The groups are shells around one centre, one inside the other: the same stretched ball of 5 dimensions in 8 sizes.
Known rows, each followed by its group:
-1.09; -0.61; -0.13; 2.31; 1.75; 2.46; 1.67; 1.90; 0.48; -5.08; 2.32; -0.15; 0.60; -2.03; 3.59; 0.43; 2.59; 3.88; 2.84; -0.80; 4.36; -0.42; 2.08; -2.24; -0.69 => (6)
-0.18; -0.80; 0.31; 1.95; 1.66; 2.19; 2.03; 1.97; 0.55; -5.53; 2.41; -0.22; 0.58; -2.31; 2.63; -0.48; 2.73; 3.70; 1.92; -0.65; 3.78; -0.51; 1.52; -2.36; -0.98 => (6)
-1.49; -0.52; -1.46; 1.38; -0.34; 1.87; 1.05; 1.16; 0.30; -1.36; 0.31; -2.46; -1.81; -0.70; 1.86; -1.81; 1.34; 1.37; 3.13; 0.12; 0.75; -0.30; 0.99; -1.53; -1.79 => (3)
-0.09; 2.10; 0.39; 2.14; 1.14; 2.73; 0.72; 0.45; 1.44; 3.15; -1.26; -2.06; -2.37; -1.71; 0.42; -2.88; 1.50; 1.24; -0.19; 1.64; -4.44; -1.32; -0.36; -1.84; -0.86 => (0)
-1.32; -1.39; -1.45; 0.51; 0.35; 0.92; 1.59; 1.37; -0.05; -2.38; 1.04; -2.09; -0.30; -1.57; 1.13; -1.83; 1.17; 2.26; 2.41; -0.54; -0.28; -0.05; 0.42; -1.49; -1.16 => (1)
-1.25; -2.92; -1.81; 0.54; 0.37; -0.13; 1.03; 1.74; -0.16; -4.24; 1.30; -2.23; 0.61; -1.81; 1.91; -0.82; 0.80; 2.48; 3.27; -1.75; 1.78; -0.07; 1.25; -0.79; -0.90 => (6)
-0.23; 0.74; 0.14; 2.54; 1.68; 1.80; -0.04; 0.85; 1.42; 1.36; -0.93; -1.82; -1.04; -2.18; 1.80; -1.16; 1.19; 1.88; 0.78; 0.25; -2.09; -1.44; 0.82; -1.11; -0.12 => (3)
-1.30; 2.44; -0.28; 2.32; 0.53; 3.61; 1.00; 0.45; 1.10; 2.77; -0.83; -1.98; -3.00; -0.82; 1.42; -2.41; 1.79; 1.20; 1.35; 1.87; -2.75; -0.90; 0.21; -2.23; -1.36 => (4)
-0.62; 1.39; 0.17; 1.45; 0.64; 3.58; 2.70; 1.16; 0.54; -1.62; 1.38; -0.94; -1.77; -1.26; 0.92; -2.79; 2.80; 2.40; 1.06; 1.47; -0.27; -0.32; -0.07; -3.17; -1.94 => (3)
0.65; 1.95; 0.83; 1.33; 0.74; 3.03; 2.17; 0.74; 1.09; 1.10; -0.09; -1.67; -2.37; -1.74; -0.78; -4.24; 2.26; 1.46; -0.96; 2.07; -4.01; -0.94; -1.19; -2.74; -1.77 => (5)
-0.56; 0.04; -1.11; 0.42; -1.00; 1.89; 1.86; 0.85; 0.26; -0.03; -0.10; -3.03; -2.80; -0.63; -0.47; -4.22; 1.35; 0.50; 1.44; 1.21; -2.40; -0.26; -0.68; -1.97; -2.58 => (7)
-0.57; 2.52; -0.07; 1.27; -0.05; 3.59; 2.08; 0.40; 0.85; 2.58; -0.52; -2.20; -3.45; -0.79; -0.47; -4.36; 2.02; 0.84; 0.17; 2.56; -4.43; -0.62; -1.13; -2.80; -2.17 => (2)
0.43; -0.14; -0.21; 1.53; 0.56; 0.95; 0.24; 0.84; 1.15; 1.10; -1.19; -2.82; -1.64; -1.93; 0.25; -2.82; 0.80; 0.88; 0.36; 0.33; -3.12; -1.27; -0.04; -0.89; -0.99 => (0)
0.28; 3.28; 0.76; 1.42; 0.28; 3.95; 2.27; 0.29; 1.21; 3.36; -0.77; -1.98; -3.72; -1.11; -1.20; -5.06; 2.32; 0.77; -1.14; 3.17; -5.69; -0.94; -1.69; -3.11; -2.19 => (6)
-2.07; 2.27; -0.39; 2.89; 1.75; 3.34; 0.37; 0.55; 1.17; 2.73; -0.65; -1.32; -1.64; -1.39; 2.84; -0.46; 1.58; 2.31; 1.92; 1.00; -2.15; -0.98; 1.08; -1.84; -0.03 => (7)
0.41; 1.52; 0.07; 1.33; -0.28; 2.56; 1.33; 0.53; 1.11; 2.19; -1.12; -2.82; -3.38; -1.06; -0.72; -4.51; 1.57; 0.25; -0.11; 2.01; -4.13; -1.03; -0.94; -2.05; -2.21 => (4)
1.15; 2.94; 1.31; 2.20; 0.16; 4.01; 1.77; 0.56; 1.61; 1.95; -0.83; -1.93; -3.91; -1.12; -0.51; -4.69; 2.64; 0.51; -0.96; 2.91; -3.25; -1.36; -0.89; -2.92; -2.51 => (7)
-0.28; 0.16; -0.08; 2.26; 0.28; 2.72; 1.28; 1.41; 0.85; -2.61; 0.74; -1.56; -1.77; -1.15; 2.19; -1.67; 2.30; 1.82; 2.19; 0.44; 2.37; -0.77; 1.28; -2.09; -1.90 => (2)
1.54; 0.52; 0.41; 0.93; -0.39; 1.68; 1.39; 0.78; 1.14; 0.85; -0.99; -3.01; -2.96; -1.53; -1.52; -5.11; 1.48; 0.10; -0.85; 1.59; -3.92; -1.20; -1.23; -1.79; -2.40 => (3)
-1.87; -1.67; -1.71; 1.59; 0.22; 1.28; 0.77; 1.57; 0.12; -3.47; 1.07; -1.96; -0.44; -1.10; 3.15; -0.20; 1.28; 2.30; 4.13; -1.09; 3.16; -0.19; 2.00; -1.17; -1.17 => (1)
-1.28; -0.47; -1.17; 1.74; -0.03; 1.95; 0.87; 1.23; 0.48; -1.61; 0.32; -2.23; -1.60; -0.90; 2.22; -1.42; 1.45; 1.57; 3.03; -0.02; 1.28; -0.49; 1.26; -1.51; -1.59 => (0)
0.01; 0.82; -0.09; 2.29; -0.12; 2.62; 0.66; 0.92; 1.19; 0.20; -0.71; -2.44; -2.87; -0.93; 1.30; -2.65; 1.75; 0.70; 1.48; 1.09; -0.31; -1.15; 0.68; -1.71; -1.99 => (2)
-1.16; -1.21; -1.77; 0.74; -0.45; 0.63; 0.59; 0.98; 0.26; -0.16; -0.47; -3.27; -1.59; -1.06; 0.81; -2.42; 0.47; 0.87; 2.48; -0.20; -1.60; -0.42; 0.36; -0.83; -1.46 => (1)
0.33; -1.39; -0.06; 1.54; 0.40; 1.71; 1.82; 1.92; 0.49; -5.42; 1.79; -1.30; -0.47; -1.73; 1.80; -1.67; 2.37; 2.44; 2.05; -0.48; 3.65; -0.53; 1.22; -2.04; -1.93 => (7)
0.83; 0.86; 1.28; 2.45; 1.29; 3.35; 2.12; 1.61; 1.16; -3.64; 1.52; -0.39; -1.11; -1.99; 1.71; -1.96; 3.21; 2.74; 0.56; 0.83; 2.35; -1.01; 0.84; -2.90; -1.72 => (6)
-1.06; 2.16; -0.52; 2.99; 0.25; 2.89; -0.63; 0.21; 1.60; 4.55; -2.43; -2.97; -3.62; -0.68; 1.86; -2.02; 0.92; 0.14; 1.67; 1.55; -3.17; -1.50; 0.79; -1.11; -1.07 => (7)
-0.34; 0.78; -0.01; 2.89; 1.59; 1.67; -0.66; 0.73; 1.60; 2.15; -1.54; -2.15; -1.33; -2.05; 2.16; -0.85; 0.91; 1.53; 1.07; 0.16; -2.14; -1.64; 1.14; -0.72; 0.02 => (1)
1.59; 1.56; 1.12; 0.81; 0.27; 2.71; 2.60; 0.83; 1.07; 0.36; 0.01; -1.93; -2.62; -1.83; -1.88; -5.40; 2.38; 1.04; -1.73; 2.26; -4.29; -0.95; -1.79; -2.87; -2.39 => (1)
-0.46; 1.57; 0.32; 2.96; 0.82; 3.50; 0.89; 1.03; 1.31; -0.26; -0.04; -1.37; -2.27; -1.17; 2.43; -1.47; 2.34; 1.76; 1.70; 1.11; 0.84; -1.12; 1.22; -2.21; -1.44 => (5)
-1.24; 2.84; 0.06; 2.58; 0.76; 4.16; 1.32; 0.54; 1.16; 2.20; -0.41; -1.48; -2.95; -0.83; 1.68; -2.23; 2.26; 1.57; 1.29; 2.08; -2.00; -0.88; 0.33; -2.64; -1.42 => (5)
-0.86; 0.84; -0.38; 2.76; 0.56; 2.62; 0.17; 0.93; 1.18; 0.43; -0.64; -2.07; -2.18; -1.08; 2.53; -1.18; 1.57; 1.34; 2.27; 0.56; 0.31; -1.12; 1.42; -1.46; -1.17 => (4)
1.43; 1.25; 1.34; 1.95; 1.16; 2.66; 1.70; 1.10; 1.41; -0.60; 0.10; -1.34; -1.72; -2.21; 0.00; -3.39; 2.42; 1.76; -0.92; 1.35; -1.83; -1.32; -0.39; -2.42; -1.55 => (0)
1.65; 1.19; 1.06; 1.75; 0.19; 2.56; 1.49; 0.93; 1.41; 0.14; -0.56; -2.20; -2.82; -1.65; -0.59; -4.34; 2.17; 0.68; -0.81; 1.74; -2.31; -1.37; -0.64; -2.23; -2.26 => (5)
-1.97; -0.96; -1.62; 1.73; 0.60; 1.25; 0.33; 1.23; 0.37; -1.18; 0.20; -2.17; -0.63; -1.28; 2.85; -0.30; 0.91; 2.10; 3.48; -0.77; 0.84; -0.45; 1.63; -0.95; -0.62 => (4)
-0.81; 0.65; -0.38; 2.78; 0.35; 2.75; 0.32; 1.05; 1.13; -0.41; -0.35; -2.00; -2.25; -0.92; 2.72; -1.16; 1.75; 1.36; 2.57; 0.52; 1.34; -1.05; 1.60; -1.56; -1.44 => (2)
-1.59; -0.30; -0.76; 2.06; 1.07; 2.40; 1.35; 1.51; 0.41; -3.05; 1.44; -1.00; -0.37; -1.46; 3.14; -0.20; 2.05; 2.99; 3.11; -0.37; 2.64; -0.35; 1.73; -1.97; -0.92 => (4)
0.61; 2.29; 1.19; 2.20; 1.62; 3.12; 1.41; 0.71; 1.51; 1.70; -0.46; -1.26; -1.90; -2.16; 0.23; -3.03; 2.22; 1.88; -0.97; 1.78; -3.68; -1.36; -0.52; -2.44; -0.94 => (2)
0.32; -0.74; 0.29; 1.35; 1.14; 1.84; 2.13; 1.74; 0.56; -4.34; 1.78; -0.89; -0.05; -2.23; 1.27; -1.85; 2.41; 2.93; 1.06; -0.19; 1.65; -0.56; 0.61; -2.27; -1.36 => (5)
-0.38; 1.78; 0.15; 2.44; 1.39; 2.34; 0.08; 0.45; 1.51; 3.38; -1.56; -2.14; -2.01; -1.83; 1.09; -2.05; 1.15; 1.33; 0.27; 1.15; -4.14; -1.45; 0.15; -1.36; -0.37 => (3)
-0.98; 1.96; -0.58; 2.03; 0.19; 2.69; 0.33; 0.26; 1.19; 4.05; -1.79; -2.87; -3.25; -0.87; 0.71; -2.93; 1.04; 0.44; 1.03; 1.72; -4.40; -1.10; -0.13; -1.52; -1.27 => (0)

New rows. What belongs after each?
-1.73; -0.01; -1.09; 3.00; 1.48; 1.30; -1.21; 0.83; 1.23; 1.67; -1.37; -2.30; -0.84; -1.68; 3.58; 0.61; 0.43; 1.80; 2.94; -0.70; -0.56; -1.31; 2.13; -0.21; 0.41 => (7)
-0.65; -1.42; -1.28; 1.23; 0.33; 0.25; 0.04; 1.09; 0.61; -0.36; -0.65; -2.96; -0.87; -1.70; 1.24; -1.68; 0.39; 1.25; 2.07; -0.71; -1.27; -0.82; 0.75; -0.44; -0.79 => (3)
-0.38; -0.86; -0.25; 2.42; 0.91; 1.81; 0.66; 1.63; 0.86; -3.44; 0.83; -1.42; -0.54; -1.72; 2.96; -0.43; 1.89; 2.39; 2.59; -0.66; 3.21; -0.90; 1.94; -1.44; -1.08 => (3)
-0.69; 0.99; 0.36; 2.81; 2.19; 2.58; 0.66; 1.13; 1.26; -0.39; 0.28; -0.77; -0.42; -2.24; 2.71; -0.29; 1.96; 2.96; 1.27; 0.15; -0.07; -1.15; 1.30; -1.78; -0.02 => (2)
-1.01; 1.03; -0.74; 2.72; 0.29; 2.24; -0.52; 0.56; 1.33; 2.62; -1.78; -2.86; -2.78; -0.90; 2.13; -1.57; 0.88; 0.55; 2.13; 0.75; -1.67; -1.33; 1.13; -0.92; -1.03 => (3)
-0.60; 0.65; -0.90; 1.09; -0.42; 1.90; 0.93; 0.57; 0.73; 1.94; -1.07; -3.12; -2.88; -0.88; -0.05; -3.64; 0.99; 0.38; 1.13; 1.25; -3.58; -0.73; -0.45; -1.52; -1.85 => (0)
-0.08; 2.34; 0.26; 1.60; 0.15; 3.39; 1.72; 0.49; 1.10; 2.33; -0.70; -2.17; -3.30; -1.02; -0.28; -4.11; 2.02; 0.82; -0.04; 2.36; -3.96; -0.92; -0.87; -2.59; -2.02 => (4)
-2.29; 1.37; -0.77; 1.95; 1.03; 3.51; 1.85; 1.03; 0.39; -0.62; 1.11; -0.92; -1.31; -1.04; 2.58; -0.95; 2.25; 2.81; 2.66; 0.85; 0.21; -0.17; 0.93; -2.63; -1.03 => (7)
-0.37; -2.34; -1.62; 0.50; -0.48; -0.22; 0.51; 1.29; 0.23; -1.77; -0.23; -3.38; -1.00; -1.45; 0.57; -2.50; 0.35; 0.88; 2.27; -0.87; -0.66; -0.51; 0.45; -0.47; -1.54 => (6)
-2.29; -0.59; -1.29; 2.06; 0.97; 2.27; 1.12; 1.52; 0.22; -3.13; 1.49; -1.09; -0.20; -1.25; 3.72; 0.40; 1.84; 3.08; 3.96; -0.70; 3.19; -0.17; 2.11; -1.78; -0.76 => (3)
-0.69; -0.74; -0.77; 0.65; 0.24; 1.75; 2.24; 1.43; 0.11; -2.99; 1.43; -1.69; -0.79; -1.49; 0.77; -2.50; 1.88; 2.26; 1.79; 0.13; 0.23; -0.11; 0.14; -2.19; -1.74 => (4)
0.80; -0.64; -0.22; 0.32; -0.01; 0.95; 1.75; 1.11; 0.56; -0.95; 0.04; -2.62; -1.48; -1.87; -1.07; -4.18; 1.32; 1.11; -0.09; 0.59; -2.98; -0.68; -0.97; -1.66; -1.88 => (5)
0.59; 2.68; 0.90; 2.18; 0.78; 3.26; 1.08; 0.39; 1.62; 3.33; -1.39; -2.10; -3.18; -1.52; -0.24; -3.87; 1.89; 0.78; -0.88; 2.35; -4.74; -1.46; -0.78; -2.26; -1.49 => (4)
0.93; 0.85; 0.87; 1.33; 0.94; 2.50; 2.19; 1.17; 0.98; -1.22; 0.63; -1.34; -1.44; -2.08; -0.22; -3.53; 2.39; 1.98; -0.54; 1.21; -1.84; -0.90; -0.60; -2.57; -1.69 => (4)
-0.92; 1.87; -0.66; 1.47; -0.30; 2.90; 1.12; 0.35; 0.89; 3.13; -1.21; -2.83; -3.50; -0.61; 0.11; -3.73; 1.34; 0.39; 0.98; 2.00; -4.16; -0.76; -0.57; -2.01; -1.91 => (3)
1.59; 0.24; 0.38; 1.08; -0.52; 1.65; 1.31; 0.93; 1.14; 0.09; -0.83; -3.00; -2.92; -1.44; -1.15; -4.85; 1.56; 0.11; -0.49; 1.36; -2.78; -1.19; -0.86; -1.74; -2.53 => (2)
-2.05; 0.22; -1.52; 2.48; 0.68; 1.58; -0.77; 0.67; 0.95; 2.18; -1.42; -2.74; -1.68; -1.08; 2.93; -0.34; 0.41; 1.24; 3.13; -0.16; -1.29; -1.01; 1.62; -0.48; -0.26 => (3)
-2.10; -1.19; -1.54; 1.57; 0.50; 1.79; 1.27; 1.58; 0.03; -3.61; 1.53; -1.49; -0.28; -1.14; 3.19; -0.14; 1.65; 2.75; 3.99; -0.83; 3.10; -0.03; 1.86; -1.64; -1.10 => (3)
-0.26; 2.96; 0.32; 3.09; 0.43; 3.53; -0.09; 0.18; 1.85; 4.64; -2.29; -2.60; -3.96; -0.86; 1.16; -2.83; 1.48; 0.17; 0.53; 2.25; -3.78; -1.67; 0.25; -1.69; -1.38 => (2)
-2.06; 0.02; -1.42; 1.82; 0.84; 1.69; 0.31; 0.88; 0.56; 0.66; -0.30; -2.18; -1.05; -1.31; 2.43; -0.68; 0.88; 1.95; 2.84; -0.15; -1.05; -0.58; 1.14; -1.10; -0.43 => (0)
-2.62; 2.28; -0.95; 3.49; 1.33; 3.28; -0.70; 0.34; 1.36; 4.01; -1.61; -1.98; -2.33; -0.87; 3.72; 0.17; 1.05; 1.59; 2.96; 0.87; -1.73; -1.19; 1.79; -1.19; 0.03 => (7)
-1.26; -0.28; -1.40; 1.37; -0.41; 1.72; 0.76; 0.95; 0.47; -0.12; -0.32; -2.84; -2.18; -0.72; 1.39; -2.24; 1.06; 0.93; 2.66; 0.35; -0.60; -0.49; 0.66; -1.34; -1.74 => (5)
0.56; -0.22; -0.36; 0.29; -0.91; 1.87; 2.38; 1.14; 0.38; -1.59; 0.43; -2.68; -2.56; -1.02; -1.06; -4.82; 1.84; 0.68; 0.54; 1.24; -1.70; -0.39; -0.96; -2.29; -2.93 => (2)
-2.71; -1.56; -2.23; 1.17; 0.14; 1.45; 1.23; 1.51; -0.26; -3.30; 1.45; -1.87; -0.34; -0.88; 3.13; -0.16; 1.26; 2.55; 4.58; -1.00; 2.71; 0.22; 1.79; -1.42; -1.14 => (6)
-1.48; 0.01; -0.79; 2.96; 1.36; 1.79; -0.55; 1.07; 1.13; 0.13; -0.58; -1.85; -0.83; -1.60; 3.59; 0.43; 1.04; 2.10; 2.94; -0.55; 0.83; -1.14; 2.17; -0.76; -0.06 => (0)
-0.38; 2.41; -0.27; 2.47; -0.11; 2.77; -0.29; 0.02; 1.63; 5.43; -2.79; -3.39; -4.17; -0.69; 0.46; -3.44; 0.85; -0.44; 0.58; 2.14; -5.10; -1.55; -0.18; -1.25; -1.49 => (6)
1.23; 1.80; 0.97; 1.14; -0.26; 3.49; 2.80; 0.94; 1.00; -0.46; 0.36; -1.83; -3.27; -1.17; -1.20; -5.25; 2.81; 0.90; -0.80; 2.51; -2.36; -0.78; -1.29; -3.23; -3.03 => (7)
0.42; -0.27; -0.64; 0.66; -0.21; 0.61; 0.58; 0.63; 0.87; 1.95; -1.52; -3.54; -2.25; -1.60; -1.02; -4.13; 0.45; 0.18; 0.08; 0.72; -4.93; -1.03; -0.91; -0.89; -1.53 => (7)
-0.58; 2.35; 0.11; 1.43; 0.06; 3.95; 2.50; 0.70; 0.75; 0.83; 0.32; -1.63; -3.10; -0.78; 0.10; -3.89; 2.54; 1.38; 0.57; 2.40; -2.48; -0.48; -0.70; -3.17; -2.34 => (2)
-0.47; -1.81; -1.02; 0.41; 0.24; 0.74; 1.85; 1.59; 0.02; -3.73; 1.36; -2.01; -0.19; -1.77; 0.76; -2.24; 1.43; 2.24; 1.93; -0.63; 0.55; -0.14; 0.33; -1.60; -1.52 => (5)
-1.60; -2.74; -1.87; 0.73; 0.26; 0.39; 1.30; 1.83; -0.27; -4.93; 1.73; -1.95; 0.47; -1.54; 2.43; -0.53; 1.14; 2.68; 3.83; -1.64; 3.01; 0.08; 1.57; -1.12; -1.13 => (7)
-1.91; 0.54; -1.13; 2.77; 0.97; 2.05; -0.51; 0.78; 1.04; 1.54; -1.01; -2.24; -1.54; -1.19; 3.22; -0.10; 0.87; 1.63; 3.02; -0.04; -0.48; -1.03; 1.77; -0.84; -0.28 => (4)
0.29; 4.18; 1.35; 2.91; 1.12; 4.58; 1.21; 0.19; 1.90; 4.41; -1.45; -1.55; -3.78; -1.30; 0.29; -3.64; 2.44; 0.97; -1.01; 3.17; -4.79; -1.58; -0.68; -2.85; -1.46 => (7)
-0.17; 1.41; 0.70; 3.38; 1.52; 3.26; 0.49; 1.14; 1.55; -0.56; -0.04; -1.01; -1.58; -1.70; 2.92; -0.72; 2.33; 2.21; 1.45; 0.68; 1.27; -1.40; 1.61; -1.96; -0.86 => (3)
0.99; -0.30; 0.17; 1.51; -0.23; 1.85; 1.29; 1.29; 0.95; -1.94; 0.04; -2.38; -2.19; -1.39; 0.33; -3.41; 1.88; 0.89; 0.78; 0.67; 0.16; -1.00; 0.20; -1.78; -2.35 => (2)
0.16; 3.45; 1.40; 3.76; 1.87; 4.11; 0.25; 0.47; 2.14; 3.32; -1.40; -1.18; -2.74; -1.74; 1.93; -1.77; 2.28; 1.57; -0.18; 2.06; -2.57; -1.91; 0.63; -2.20; -0.61 => (7)
-0.44; 1.05; 0.26; 1.78; 0.83; 3.33; 2.32; 1.28; 0.69; -2.13; 1.34; -0.88; -1.47; -1.44; 1.40; -2.25; 2.74; 2.49; 1.24; 1.07; 0.60; -0.50; 0.38; -2.89; -1.73 => (4)
0.23; 3.17; 0.81; 2.58; 1.02; 3.39; 0.55; 0.17; 1.81; 4.74; -1.97; -2.19; -3.36; -1.50; 0.14; -3.44; 1.64; 0.67; -0.78; 2.44; -5.48; -1.63; -0.60; -2.03; -1.09 => (3)
0.63; 2.86; 1.39; 2.77; 1.48; 3.78; 1.25; 0.67; 1.73; 1.92; -0.64; -1.19; -2.52; -1.83; 0.74; -2.87; 2.50; 1.66; -0.71; 2.11; -2.83; -1.51; -0.16; -2.59; -1.19 => (5)
1.23; 0.18; 0.96; 2.06; 1.10; 2.06; 1.26; 1.38; 1.28; -2.03; 0.36; -1.41; -1.14; -2.24; 0.87; -2.46; 2.21; 1.96; 0.05; 0.48; 0.10; -1.27; 0.40; -1.94; -1.39 => (0)
1.79; 0.66; 1.50; 1.67; 0.79; 2.88; 2.53; 1.52; 1.14; -3.32; 1.26; -0.95; -1.55; -2.10; 0.00; -3.63; 3.08; 2.09; -0.63; 1.23; 0.51; -1.03; -0.26; -2.94; -2.28 => (7)
0.45; 1.92; 0.49; 2.20; 0.09; 3.14; 1.02; 0.64; 1.41; 1.73; -1.04; -2.33; -3.38; -1.06; 0.32; -3.63; 1.96; 0.53; 0.21; 1.98; -2.46; -1.28; -0.19; -2.15; -2.06 => (0)
1.24; 1.92; 0.89; 1.53; 0.27; 2.73; 1.52; 0.58; 1.42; 2.10; -1.05; -2.38; -3.14; -1.57; -1.13; -4.78; 1.90; 0.51; -1.22; 2.24; -4.58; -1.31; -1.24; -2.29; -2.05 => (4)
-0.72; 3.06; 0.40; 2.68; 0.76; 4.13; 1.16; 0.46; 1.40; 2.81; -0.83; -1.65; -3.24; -0.97; 1.28; -2.67; 2.23; 1.27; 0.67; 2.30; -2.72; -1.13; 0.10; -2.57; -1.46 => (0)
-3.01; 0.70; -1.45; 3.47; 1.24; 2.73; -0.66; 0.93; 0.94; 0.70; -0.44; -1.64; -1.24; -0.86; 5.00; 1.48; 1.17; 2.29; 4.50; -0.36; 1.97; -0.85; 2.90; -1.00; 0.01 => (6)
0.34; 0.61; 0.20; 2.36; 1.07; 1.63; -0.09; 0.80; 1.50; 1.51; -1.32; -2.34; -1.70; -1.98; 1.13; -2.03; 1.10; 1.16; 0.47; 0.48; -2.42; -1.55; 0.51; -1.01; -0.67 => (4)
